The same things were measured in two ways. Each way mixes the same 11 hidden numbers, adds some noise and spreads widely along 6 directions of its own, which tell nothing about the thing.
(in the rows, 128 means zero)
Some things both ways: the first way, then the second way.
[101 120 130 116 150 160 140 113 127 145 127 114 136 148 170 146 143 138
 120 127 105 114 130  86 116 102 115 117]
[123 138 171 113 105  92 169  81  91 136  70 117 139 103 136 176 113  80
 115 140]

[128 142 152 108 100  97 127 121 133 134 152  94 123 118 134 130 156 125
 137 131 132 115 122 167 104 141 131 124]
[111  87  55  85 135  79  62 144 127 136 219  88 115 164 100 101 108 170
  94  36]

[111 164 129 126 158 128 138 122 107 167 133 154 172 135 122 110 167 154
 108  94 118 121 116 132 146 151 147 145]
[163 143  63  78 105  91 114 100 164  57  79 105 124 145 110 149 164 134
 128 111]

[126 118 130  86 132 127 144 102 109 130 128 137 134 144 149 148 150 138
 109 106 110 148 144 103 147 145 104 128]
[131  93  89 104 211 158 135 113 145  97 163  56 123 180  95 156  88 177
  56 121]

[130 132 147 140 145 162 130 139 111 101 138 108  98 130 124 107 129 121
 122 122 150 123 135 129 117 135 120 142]
[133 173  85  73 125  89 136 139 129 127  90 153 116 110 147 136 137 100
  81  82]

[143 133 101 129 106 128 100 102 134 167 170 125 137  89 102 140 155 192
 127 142 162  89  79 107 113 107 117 103]
[ 68 112 219 191 111 142  83 156  69 174 145  91  95 154 103 124  92 101
 132  75]

[116 145 158  90 106 144 123 116 160 207 120 122 148 138 130  95 166 129
 120 144 132 106 112 122  96 130 153 122]
[164 118  58  54 113 109 170 118 152 140  80  89 172  85 139 146 124 135
  71 109]

[101 200 176 102 101  52 176 147 132 179 141  94 197 124 104 155 184 113
 146  66 105 145 144 214  97 155 140 122]
[121 155 111 136 131 111 122 111 175  79 142 108 134 153  83 134  90 178
 120 103]

[115 155 150 157 137 130 161 152  98 132 118 134 135 119  92 106 149 137
 106 137 138 132 139 125 144 154 137 128]
[128 125 136 109 138 137 120 140  78  88  58 108 123 132 112 152 133 108
 130 125]

[146 128 118 117 138 127 114 107 151 137 124 133 129 144 118 120 143 129
  99 140 134 102 128 144 125 146 124 142]
[126 189 204 142  46  75 121 138 129 107  62 162 111  81 138 167 113 132
 148  90]

[131 126  70 130 141 125 142 104 146 148 136 135 168 141 135 171 117 176
 125 126 125  56 142  99 147  87  96 154]
[132 148 141 132 110 102 131  92  92  93 114  97  99 135 131 147  80 157
  97 100]

[117 158 146 145 145 116 120 161 149 122 146  89 164 122 106 151 164 130
 113  90 100 103 116 118 112 108 109 120]
[130 115 111  98 189 161 164 120 174 147 153  95 141 141 112 128  93 159
  44 122]

[125 190 197  63 127 174 166 105 118 145 112 119 105 135 137 110 156  76
 125  55 168 193 132 172  78 202 131  91]
[120 121 100 116 184 120 126 103 100  98 143 108 129 148 113 133  87 139
  94 127]

[142 108 160  39 104 148 111  92 125 170 122 125 111 133 124 108 152 124
 122 135 138 158 132 131  93 161 145 119]
[127 125 163 130 108 113 140 122 135 124 108 127 135 102 116 155 130 111
 116 118]

[170  79 100  60 109 146  96  82 114 135 149 162 104 138 125 106 113 169
 124 145 153 115 142  84 164 112 105 189]
[155  95  80  89 132 117 151  86 176  94 160 116 187 124 109  71 140 163
 107 137]

[127 129 123 125 137 147 124 137 134 102 124 110 114 113 121 124 132 142
 130 116 132  95 120 106 105 121 108 125]
[132 155 111 103 174  77 119  92 139  70 139 134 117 162 134 113 118 163
  92  97]

[135 148 157  79 103 170 119 103 166 147 134 111 100 129 136 107 124  94
 141 100 178 137 126 144  69 150 127  94]
[144 112 147 115 140 112 149  46  82 103 123 121 143 129 167 116  91 125
 141 157]

[ 86  70 118 131 130 139 105 128 125  99 161 130  92 125 142 132 116 154
 127 181 110 127 138  78  98  69 126 116]
[106 141  65  82 188 121 123 153 108 112 155 121 114 158 107 142  98 131
  69  86]

[ 95 173 119 116 196 148  97 138 142 121 156 154 176 148 161  87 166 137
 125  20  84 112  92 112 137 130 135 140]
[110 130 194 133 130 173 168 122 116 146 112 122 155 106 141 146  66 108
 164 138]

[122 112 110 155 157 110 125 135 117 126 147 112 154 130 116 148 145 157
 118 142 107 101 136 136 138 114 126 136]
[156 156 158 118  40  79 164  90 111 115  24 137 139  79 159 173 159  67
 133 138]

[124 111  88 192 156 102 118 148 148  97 156 101 163 130 100 163 105 139
 129 116 128  85 160 154 130 106 104 137]
[147 114 157 116 104 113 187  58 141 101 142 120 157 105 127 125 114 131
 114 147]

[127  68 158  74 118 133 146 126  97  69 141 105 101 170 178 131 104  85
 139 106  95 180 191  82 175 123  78 133]
[131 160 118  82  65  84 110 112  82 104 115 126  56 139 143 147 131  95
 127  43]

[162  84 110 116  93  98  96 103 152 118 176  89 123 140 141 143 109 121
 147 127 151 117 146 166 124 119  91 139]
[126 108 172 135  72 100 129  63 120 152 161 115 122 113 158 129  94 107
 160 105]

[142 129 106 108 111 139 156 104 119 180 116 155 176 147 124  99 107 144
 138  99 158 104 165 107 184 146 115 178]
[140 129 137 108 103 145 152 103 112  88 101  78 111 112 116 146  98 131
 134  88]

[134 107 120 109 123 133 110 100 130 146 160 107 134 133 134 151 115 140
 145 127 147 118 153 149 115 120 133 138]
[133 137 157 128  87  94 153  72 133 109 132 146 121 113 126 143 125  99
 132 123]

[123  99 113 141 119  87 101 132 178 150 158 104 161 151 112 144 141 131
 121 140 104 114 132 153  92  85  99 127]
[122 133 130 111  56  93 138  95 162 148 156 106 149  83 106 131 103 129
 130  98]

[138 137 117 128 137 145 132 124 129 127 129 123 126 124 111 146 138 160
 110 133 139  84 130 106 120 109 109 151]
[ 93 109 186 149 183 134  81 115  75 115 154 117  91 160 103 138  87 128
 135 124]

[143  69  75 170 134 105 137 110  92  68 147 121 112 113 114 176  86 167
 128 171 155 104 177 128 168 129 100 142]
[137  93 221 149  74 107 172  71  51 112  62 106 160 110 164 145 157  66
 143 168]

[105 130 106 150 146 161 134 108 155 166 134 138 140 152 131 150 131 145
 103 142 137 107 130 109  94  91 110 120]
[159 159  85  77 110  68 183  40 158  78  80 123 174 108 118 139 134 127
  98 172]

Other things, the second way, with their names:
(707): [121 135 146 137 108 143 133  91 107 118  84 119 141 154 144 144 106  79
 182 153]
(722): [105 189 248 134 113 100 154 128 167 121  77 176 135 107 153 155 129 106
 152 110]
(290): [111  87 196 124  90 122 133 128  98 153 151  96 127  62 108 172  69 128
 155  77]
(764): [147  86 177 112 114 133 128  73  62 134  88 111 132 124 188 145 109  95
 161 161]
(195): [126 163 108 104 149  95 138 132 150  87  99 114 142 138 116 159 100 163
  97  97]
(17): [163 128 123 125 137  86 145 117 120  87 104 133 104  94 166 191 120 134
  75  93]
(493): [121 154 132 119 143 132 149 114 124 120  86 103 135 128 137 153 102 109
 109 122]
(71): [125 151 123 109  86  74 109 127 148  62 112 111 132 160 109 130 147 150
 154  70]
(51): [149 214 148 105  26  88 148  94 116  96  25 153 110  87 170 137 127  91
 162  98]
(346): [137 148 140 115  97 122 141 118 107 104  81 102 119 111 144 155  95 132
 127  96]
(452): [128 107 149 132 133 129 129 107 101 107 131 132 117 141 131 135 123 101
 134 122]
(625): [141 141 119  96 102 129 163 138 128 140  95 117 143 102 147 127 119 128
  71 107]
(636): [121 134 123 129  81 133 117 147 133 114 129 111 126 131 112 126 107 135
 146  75]
(388): [122 121 125 104 137 145  94 163 104 155 116 111 107 125 142 127 116 120
  94  91]
(563): [134 168 142 128  81 103 147 126 150  94 128 138 120 106 134 132  97 152
 124  72]
(399): [128 112 109  80 106 103 140 108 114 128 140 126 139 145 124 126 127 111
 117 117]
(633): [117 161 144 124 115 104 126 142 125 100 124 144 106 110 119 138  97 135
 129  67]
(148): [ 97 156 154 133  91  92  97 116  91 146 137 133 118 143 154  77 109 107
 143  75]
(372): [148 158 119  83 125  86 199 110 187  95  95 119 206  61 132 145  83 185
 103 110]
(154): [118 118 162 145 108  70 119  87 126 101 138 119 144 124  99 146 104 145
 141 122]
(755): [161 159  95  87  84  97 149  90  83 116   4 116 136  90 181 163 158  56
 113 147]
(412): [104  47 157 124  45  63  64 132  95 165 218 103 136 124  84  88 137 149
 128  66]
(634): [137  73 156  76 109 172 134 136  58 170  91  98 136 104 170 152 100  89
 150 130]
(782): [117 106 135 125 179 157 115 116  63 104 135 115 129 156 115 102  90 134
 116 146]
(784): [156 165 128  99 157  75 130 112 154 107  87 129 115 118 206 163  95 168
  90  74]
(487): [113 164 102  89 115 103 158 138 136  81 170 128 132 115  72 118  92 172
  80  73]
(218): [122 143 156 126  83  86 102 115 119 147 126 116 109 122 163 138 107 126
 126  76]
(451): [167 188 159 124 106 100 132  57 187  55  61 154 105 143 161 138 149 129
 156 143]
(560): [142 121 102  82  86  86 116 124 137 122 124  84 110 126 151 160 151 122
  97  61]
(353): [147 155 115 118 109  92 162  79 103  68 103 128 127 122 150 138 101 130
 123 108]
(301): [118 125 202 146  52 113 175 120 110 108 105 138 164  85  57 108 146 115
 117 139]
(73): [148 164  95  90 159 142 145 123 136  78  75 117 117 136 163 164 115 119
 121 112]
(219): [154 166  87  94 106  86 147 100 215  74 109 144 148 129 137 124 163 126
 134  96]
(740): [108 152 111 121 131 105 137 153 162 111 117 115 172 144  82 104 144 141
  88 103]
(610): [106 145  99 107 162 135 124 135 138 147 132  89 139 131 118 137  93 129
  76 112]
(242): [127  91 146 119 149 104 138  93  84 118 122 111 144 125 128 143 138  97
 101 143]
(693): [121 175 152 115  58  73  93 114 136 134  92 105  97  95 153 150 108 119
 152  48]
(552): [119 141 133 139 121 144 112 103  30  73 127 143  83 149 108 113  79 117
 146 129]
(79): [127 124  84  98 120  95 126 125 143 127 145  98 139 129 114 127 126 141
  74  94]
(15): [122 145 112  88  92  65 149  75 177 101 159 116 164 126  81 130 110 155
 121 116]
(637): [127 142 135 116  90 126 131 116 113 126  97 100 118 141 135 127 125 115
 104 109]
(181): [117 147 173 113  99  99 180 125 137 112 100 126 177  73  96 156 117 134
  98 137]
(797): [122 165 166 114  80  80 153 110  97 132  74 141 137  94 143 141 123  99
 111 115]
(80): [121 157 169 121 142 116 177 113 142 106 131 126 167 116 138 119  54 189
 114 108]
(188): [105 149 109 104 114  88  89 128 134 120 121 102 110 149 106 152 135 107
 123  83]
(231): [164 132  91  83 114 111 165  85 142  89  98 128 128 105 122 130 158 103
  95 122]
(752): [124 112 106 110 103  73 175  81 162  88 194 110 172 125  44  96 146 157
  56 125]
(589): [126  73 143 118 140 126 110  90  63 110 115 122 160 152 132 114 145  87
 160 184]
(162): [146 130  90  58 139 167 176 100 101 146  47 108 160 129 184 137 138  52
 116 168]
(814): [143 149 106  99 149 131 174 146 151 123 108 128 153  90 145 144  89 154
  74  98]
(380): [130 127 108 117  91  95 134 117 127 113 144  94 115 106 106 159 107 135
  94  72]
(496): [119 118 158 132 160 134  99 132 134  74 138 117 124 195  95 125 117 175
 129 124]
(701): [121 143 196 119  68 105 135 109 113 134  70 133 137 101 143 155 137  78
 171 125]
(527): [137 152 132 131  96 108 124 115 168 131 117 123 123 128 135 115 123 139
 103  92]
(583): [143 139  95  79  94  82 155  97 145 106 115 124 153  90 110 122 132 128
 104 105]
(44): [133  52 147 127 111 133 140  76  61 118 125  77 169 135 112 116 136 101
 137 172]
(783): [104 104 110 141 110 131  87 150  40 110 145  94  88 135 101 158  97 100
 128  82]
(193): [111 114 215 148  95 103 153  83  72 139  98 121 155 112 135 132 114  91
 144 151]
(77): [121 106 154 116 156 116 145  57 102 109 124  92 150 160 133 146  79 131
 152 152]
(132): [ 84 179 222 180  79  47  86  95 103  84 125 162 117 142  92 134 110 125
 181 114]
(799): [101 107 182 132  57  99 123  89  88 159 140 120 138  81 101 122 128  64
 158 122]
(687): [133  96 148  70  78 137 163 100 128 157 142 101 164  79 152 115 125  97
 146 112]
(299): [132 137 141 101  97 101 170  86 148  80 129 105 162 114 125 111 143 121
 136 103]
(667): [134 134 133 123  96 114 153 100  87  71 125 117 112 122  94 146  91 143
 118 108]
(533): [ 98 164 165 133  12  93 120 197 151 179 107 127 162  80 117  76 161 109
 111  47]
(640): [103 183 214 169  90 121 139 137  77 111  61 151  99 102 126 184  79  94
 158 106]
(632): [107 157 158 142 136 109 110 150 111 131 130 121  89 118 140 176  62 142
 105  60]
(67): [140 116  76  89 138 117 153 134 145 109 140  84 152 110 109 122 115 163
  59  89]
(742): [113 192 139 115  43  66 118 166 178  97 124 176 115 114  88 136 136 138
 142  43]
(670): [138 141 111  95 114 130 130 122 116 114 102 140 124 119 134 141 122 110
 122 132]
(647): [144 157  91 102 110 109 176 151 133 108  61 125 163  78 120 181 117 120
  78 121]
(297): [131 122 100  89 139 124 150 120 138 128 138 130 145 102 118 125 115 118
 100 111]

Some of these things the first way, each followed by its name:
[122 173 120 157 179  97 142 164 125  81 150  90 174 136 134 153 155 136
 123  69  82  59 141 138 169 117 118 169] | (764)
[120 127 106 154 141 153 103 113 140 136 145 149 122 121 120 105 135 152
 112 126 154 120 101 112 101 123 117 108] | (493)
[138 119  93 156 134 129 122 121 136 147 129 139 144 120  95 115 123 162
 119 146 159  87 130 132 126 128 123 142] | (67)
[103  73  71 170 161 105  69 126 151 116 152 129 152 112 129 130 134 186
 121 159  93  65 103  99 111  92 132 123] | (560)
[111 118  94 135 154 109 163 127 117 128 144 134 175 156 134 167 111 152
 134 116 101  98 181 117 181 100 114 162] | (667)
[130  95 120 133 122 119  77 117 119 122 168 137 116 110 111  82 133 146
 137 127 153 144 107 151 112 148 136 132] | (219)
[113  97  83 171 149 155 107  99 152 148 152 136 130 120  97 172 111 165
 105 159 162 121 128 126  79 105 123  79] | (752)
[154  64 105  90 107 125  86 110 165 143 127 138 116 152 136  84 139 144
 115 162 115 113  99  72 122  94  70 133] | (693)
[107 162 128 175 134 113 106 121 145 165 169 125 154 111 106 110 148 142
 124 121 163 106 115 196  98 152 179 121] | (742)
[146 149 140  91 110 109 115  97 153 159 149  92 136 120 123 157 167 138
 116 142 138  93 117 169 105 145 151 115] | (412)
[106 124 130 124 156 136 100 134 140 126 139 129 141 136 139 112 160 140
 109 113  98 114 108 100 117 115 129 121] | (701)
[100 177 147 181 185 120 106 182 143  74 126  92 153 104 110 106 171 118
 115  55 101  89 102 150  92 157 136 119] | (722)
[135 113  96  72 167 171 105  68 132 166 130 166 140 155 168 110 143 151
 119  90 124 130 109 108 132 145 126 123] | (380)
[126 105 127 136 129 116 114 147 145  84 138 114 138 150 127 111 102 104
 134  98 121 112 175 131 139 124 104 173] | (687)
[120 133 136 110 143 139 120 140 122 137 139 115 143 134 123 118 133 141
 137 114 118  99 143 127 123 112 136 164] | (297)
[139 141 138  97 121 128 150 109 111 108 143 130 126 142 134 146 135 120
 118  81 139 153 154 124 150 149  91 135] | (637)
[104  71 126 100  73 120 142 106 152 151 124 132 115 146 119 144  72 123
 146 188 152 130 210 120  93  95 125 145] | (487)
[109 115 109 139 110 124 128  94 163 164 146 133 138 156 149 154 121 132
 111 149 138 118 146 129  95  95 108 125] | (15)
[147 154 134 124 130 184 131 107 125 113 141 150  92 125 106 112 118 126
 102 111 194 140 134 121 119 149 113 121] | (782)
[129 145 105 126 144 150 138  96 121 157 140 154 144 137 135 121 126 152
 123 114 157 106 130 137 142 138 136 147] | (640)
[108 155 171  95 150 136 122 157 158 159 132  93 162 140 113 127 175 112
 128  78  92 142 110 138  69 114 122  94] | (799)
[161 130 147 128 135 139  96 124 155  83 117  91  88 116 135  76 150  93
 117 115 154 114  89 155 100 192 108 100] | (784)
[141  83 123  86  99 179 107  74 124 161 123 130  76 111 122 126 109 157
 126 196 189 119 133 108  82 139 142 117] | (242)
[105 166  82 182 159 118 116 142 179 124 140 130 174 124 132 121 130 155
 130  94 125  33 111 120 120 102 122 142] | (80)
[142 180 139 134  96  96 143 104 113 166 162 134 155 118 102 109 136 127
 141  85 196 137 146 220 140 192 152 149] | (636)
[ 88 185 171 155 148 125 146 140 125 111 164  91 142 134 151 149 153  94
 129  68 127 138 144 176 112 155 151 108] | (399)
[ 98  37 109  60 121 130  88 121 131 105 126 158 114 137 149  92 112 152
 151 135  85 153 140  44 112  96 102 121] | (299)
[155 133 159  89  83 109 102 124 139 129 146 120 102 100  73  98 154 126
 122 124 166 161 109 157  81 167 118 104] | (533)
[119 179 130 123 145 168 156 119 132 152 160 144 147 133 111 138 118 136
 134  82 168 116 152 138 129 116 138 134] | (552)
[162 108  98  93  60 166  88  73 154 159 171 140  79 102 122 113  91 172
 151 164 224  83 115 100  92  91 106 147] | (148)
[125  97 122 119 152 124 117 125 150 105 102 148 118 164 145  68 139 101
 104 124 104 138 121 119 126 153  96 128] | (372)
[ 92 132 108 139 160 127 118 121 134 177 136 146 160 126 111 121 150 170
 119 155 117  91 116 146  96 115 175 136] | (647)
[109 194 160 142 130 131 139 129 115 150 138 132 131  97  90 113 176 136
 114  88 163 155  93 169  76 177 148  85] | (740)
[ 89 152 164 112 167 142  98 153 156 122 152 118 134 136 117 113 173 111
 108  88  94 149 108 133  76 121 151  92] | (670)
[ 55 148 136 185 154 149  84 173 161 122 176 120 148 105 120 105 148 147
 128 106 109 107  93  90  71  70 149  93] | (162)
[ 93 215 125 168 152 106 153 122 113 154 140 147 185 104 122 110 167 148
 132  54 147 107 109 191 125 196 172 125] | (71)
